All rows are made from the same 15 directions, up to rounding. Whole rows:
In the rows, zero is written as 128.
[[110 148 112  82 164 105 164 111 135 111 107 151 137 107 128 120 132 102
  145  94  64 146 100 172  97 125]
 [160 113 109  80  94 183 112  98 111 147 125 130 118 122 163 162  85 103
  139 148 148 170 137 133 118 122]
 [ 97 123  95 153 141 118 105 143 134 130 140 136 144 124 155 130 134 144
  137 114 134 100 129 129 111 114]
 [135 115  98 127  94  64 104 139 119 132  82 127 157 136 138  82 187 142
  148  86 115 197  78 162 122 153]
 [135 181 162 125 216 120 161 127 164 138 124  73 133 199 146 136 147 140
  162 166 106 119 215 105 108 165]
 [ 79  94 124 122 158  80 115 167 140 104 118 146 149 134 117 127 120 162
   84 113 153 201 122 131 166 163]
 [108 143 114 124 125 137 140 142 141 133 129 141 137 116 135 100 138 120
  168 114  70  68 107 118 101 103]
 [190 150 141  81  77 104 149 121  45 140  84 117  83 117 179 165 105 101
  114 123 158 156 110 114  86 130]
 [143 100 131 151 133  67 104 138 114  89  97 120 139 122  92 158 143 153
   94 113 173 168 120 121 144 179]
 [135 137  82 122  81 161 119 125 112 162 147 158 149 118 110 121 125 116
  188 153  77 214 122  93 147 165]
 [ 86  93 156 158 196 133 151 154 164 112 151 188  98 140 117 131 121 130
  109 112 117  89 115 128 167 141]
 [106 177 141 107 135 112 156 168 134 138 144  89 172 159 147 102 140 132
  184 139  92  96 128  82 103 123]
 [136  99 133  83 151 111 133 157 145 111 104 129 107 143 168 182 117 124
  118 104 152 102 152  89  96 135]
 [116 105  92  79 114 146  95 145 147 135  21 151  84 112 156 107 132 109
  183 110  97 142  96 136 120 161]
 [ 89 111 139 140 113 110 102 164  69 101 102 120 173 128 163  87  91 130
  142 154 164 117  47 141 166 151]
 [161  87 175 194 154  92 152 121  83  99 183 140 157 178 154 119 138 121
   83 149 157 108 131 142 172 151]
 [ 72 123 115  94 149  86 160 117 122  79 178 137 185 108 136 103 134  72
  109 102 138 131  91 196 147  89]
 [137 183 113 168 160 108 132  87  98 139 131 110  98 112 132 152 132 137
   95 140 144 134 184 158 100 119]
 [115  85 127 131  89 173  83 153 145 146 141 137 146 136 117 130 103 153
  147 137 169 163  84 108 169 139]]

The start of a row, then its end:
[144 119 125 107  79 168 107 121 108 140 136 124 138 107 126 153  84 135
 129 136 156] -> [145  95 119 122 110]
[ 94 107 131 140 194 140 117 143 158 129 126 153  96 148 143 166 111 136
 130 128 167] -> [140 139 129 153 160]
[128 116 114 124  80 130 140 145 122 143 157 158 133 117 138 100 142 118
 128 107  93] -> [111 109 111 122  93]
[145  88 191  74  78 128 136 182 107 140 152 117 151 159 162 154  69 174
  77 110 193] -> [154  65  86 125  97]
[141 122 127 118  93 156 134 121 134 128 180 134  93 101  97 187 117  95
 103 128 182] -> [115 159  85 141 101]
[ 90 151 113 135 129 128 109 118 139  99 159  69 181 109  93 112 116 141
  90 172 149] -> [109 200 126 141  98]
[101  69 139  96 128 108 111 139 161  96 151  95 176 167 163  97 146 110
  91 124 198] -> [134 141 167 169 103]
[128 162 105 114 135 104 124 123  96 135  91 129 130 106 132 150 111 147
 143 116 113] -> [179 102 138  92 150]
[ 84 194  95 194 157  62 138 157 105 134 123 133 122  85 132 107 146 192
  88  99  64] -> [ 43 161 111  52  82]
[150 141 107 103 116 113 124 111 133 158  77 112 115 150 173  79 168 130
 136 118  89] -> [167 157 167  97 122]
[157  96 126 142 120 110 121  84 101 102 130 148 141  99 100 137 113 144
  52 115 135] -> [176 118 185 135 122]
[154 134 133 107 157 144  98 112 150 128  79  71 136 154 169 160 119 147
 161 131 157] -> [ 89 141 142  73 127]
[109  78  96 161 128 133 108 128 148 128 125 170 118 132 150  70 156 127
  97 130  90] -> [116 172 154 157 122]
[130 120 127 124 103 118 117 143 164 116 121 106 143 126  99 118 170 120
 162 103 129] -> [ 85 107 109 121 119]
[165  57 106  19  41 141 103 127 153 134  84 100 121 153 204  89 150  86
  95 117 152] -> [163 182 141 123  85]
[136 147 147 126 154 150 143 105 136 144 139 118 119 153 141 127 126 116
 146 141 134] -> [136 130 154 133 128]
[213 167 200 120 132 119 199  74  93 122 110 104 121 147 106  91 137 115
 104 144  52] -> [109 131 162 103 122]
[ 93 132 114 127 173 101 147 127 169 132 164 155  98 121 110 156 148 134
  77  91 144] -> [167 171 144 131 111]
[157 174 202 145 104 143 173 167  96 163 155 102  74 150 109 135  89 171
  59 186 130] -> [102 210  20 137 117]
[ 97 165 140 147 137  98 153 182 100 158 145 110 127 194 195  74 161 106
 173 171 132] -> [132 161  81 164 162]
[ 96 115  99 130 137 146  96 163 122 135 138 130 174 142 164 141  87 163
 156 157 124] -> [140 139  85 124 150]
[ 41 134  71 116 134 112 111 160 121 135 137 146 140 102 189  95 108 140
  96 120 125] -> [122 152 146 114  78]
[ 85 225 160 155 172 145 171 142 112 176 142 141  84 122  96 127 102 144
 170 143 106] -> [149  83 118 137 143]
[ 93 126 109 230 171 111 110 139 105 161 154 176 106 150 195 106 153 148
 141 109 147] -> [ 92  92 172 133 126]
[144 108 147 111 144 101 158 147 173 110 153 124 153 160 113 137 168 124
 138 100 101] -> [102 144  92 116 131]
[147 129 125  91  70 100 133 164 120 161 102 126 134 141 141  93 144 164
 113 109  87] -> [190 129  93 106 124]
[109 160  42 181  88  79  96 125  81 124 131 125 145  86 127 108 181 101
 154 140 122] -> [139 165 115 127 144]
[110  86 129 136 158 143 120 129 173 105 162 138 168 138 106 127 118 152
 100 131 112] -> [115 156 129 144 121]
[ 82  94 147 100 112 161 118 127 167 130 146 107 141 157 156  41 135 102
  98 148 164] -> [127 137 190 193  78]
[118 129 156 125 167 123 152 136 122 107 120 133 134 138 123 121 105 130
 119 147 104] -> [117 132 124 143 150]
[ 68 114  67 189 178 137  68 137 138 118  96 152 113 105 179 135 132 127
 177 117 149] -> [ 37 111 157 112 132]
[111  90 114 139 137 193 142 124  86 125 178 205 120 122 165 138  63  76
 141 181 104] -> [123 131 110 182 151]
[184 104 130 200 111 107 101 112 117 144 119 133  81 150  98 140 174 149
  85 147 167] -> [190 193 110 172 185]
[153 115 142 102 120 118 143 113  95 148 112 140  81 148 219 124 130  97
 102 101 166] -> [124 107 182 106  94]
[165 108 133 131 128 123 135  82 119 106 108 130 110 125 147 110 156  83
 116 116 125] -> [ 87 126 190 121 111]
[131 122 136 174 214 100 116 120 138 109  86 125 147 160 141 130 134 174
 135 130 100] -> [115 136 159 109 178]
[ 53 143 103 160 118 126 107 154  95 152 137 146 104 105 169  79 104 144
  81 143 160] -> [131 132 154 157  90]
[ 86 170  95  89 116 112 146 143 111 114  81 145 123  73 106  96 126  93
 171 119  61] -> [128  91 125 117 136]
[135 132 122 123 141  84 169  96  78 111 141 165 119 128 154 116 156  51
 136 114 131] -> [180  91 190 157 152]
[ 61 110  82 140 160  56 102 175 102  69  70 135 149 103 152 106 130 128
 109 137 121] -> [106 158 112 140 171]
[156 124 131 143 149 165 120 124  81 137 144 139 192 145 168 166  49 180
 160 160  86] -> [125  93 106  84 151]
[172 154 152 137 141 163 112 103 119 116  68 104  90 101  86 193  99 127
 179 138 148] -> [ 76  87 112  99 163]
[124  95 138 184  90 114  65 165 116 122  74 116 119 119  89 108 127 188
  99 142 175] -> [137 104 102 171 168]
[114 133 106 102 102 127 133 116 156 125 183 100 153 121  96 119 141 121
  71 149 137] -> [172 227 113 148  92]
[132 100  92 114  95 146  96 115 122 128 141 117 137 128 166 137 126 100
 126 144 172] -> [138 163 132 136 114]
[115 139 153 117 154 102 146 146 148 125  97 117 102 142 120 106 141 144
  97 125 116] -> [131 159 124 133 134]
[175 159 171 146 113  95 172 104  66 134 144 105 142 157 166  86 148 111
 116 135 117] -> [107 103 165 113 107]
[128 154 160 109 155  98 179 129 149  90 127 117 120 105  86 134 141 115
 104 100  89] -> [ 44 137 117  94  95]
[144 177 143 100 126 122 150 119 148 179 137 107 114 158 128 134 162 131
 169  97 141] -> [200  95 148 108 123]
[170 132 125 136  74 167 115  90 151 149 147 111 129 121  71 117 159 115
 152 137 124] -> [153 130 132 146 121]
[129 129 130 125 130 100 131 139 116 111 149 101 167 134 142 137 116 156
  84 134 134] -> [112 168 108 103 106]
[130 175 123 149 127 183 149  90 131 170 138 142 107 116 132  72 132 117
 159 142  47] -> [ 82 127 168 107  83]
[123  97  41 115  42 105  71 152 117 137 128 128 170  92 176 123 150 145
 128  86 128] -> [113 130 106  69  75]
[129 131 130 132 139 102 139 119 118 109 150 119 146 123 126 142 129 129
  96 121 142] -> [122 142 139 118 113]
[152 100 136 102 118 134 128 133 139  98 117 121 165 127 106 139 115 132
 138 131  96] -> [107 124  97 116 141]
[ 99 135 118 128  93 108 101 195 137 160 132 107 168 152 147 109 137 185
 158 115 136] -> [145  99  73 113 125]
[185 108 106  90  84 147 100 105  71 123  87 108 158 121 164 152  72 143
 111 170 118] -> [178 161 111  98 150]
[102 228 128 194 146  80 144 120 126 140 167  86 139 110  48 122 180 148
 145 128 137] -> [139 134 125 128 130]
[ 95 127  85 143 149  93 104 143 130 101 104 124 141 108 130 132 141 133
 126 128 125] -> [112 166 116 118 146]
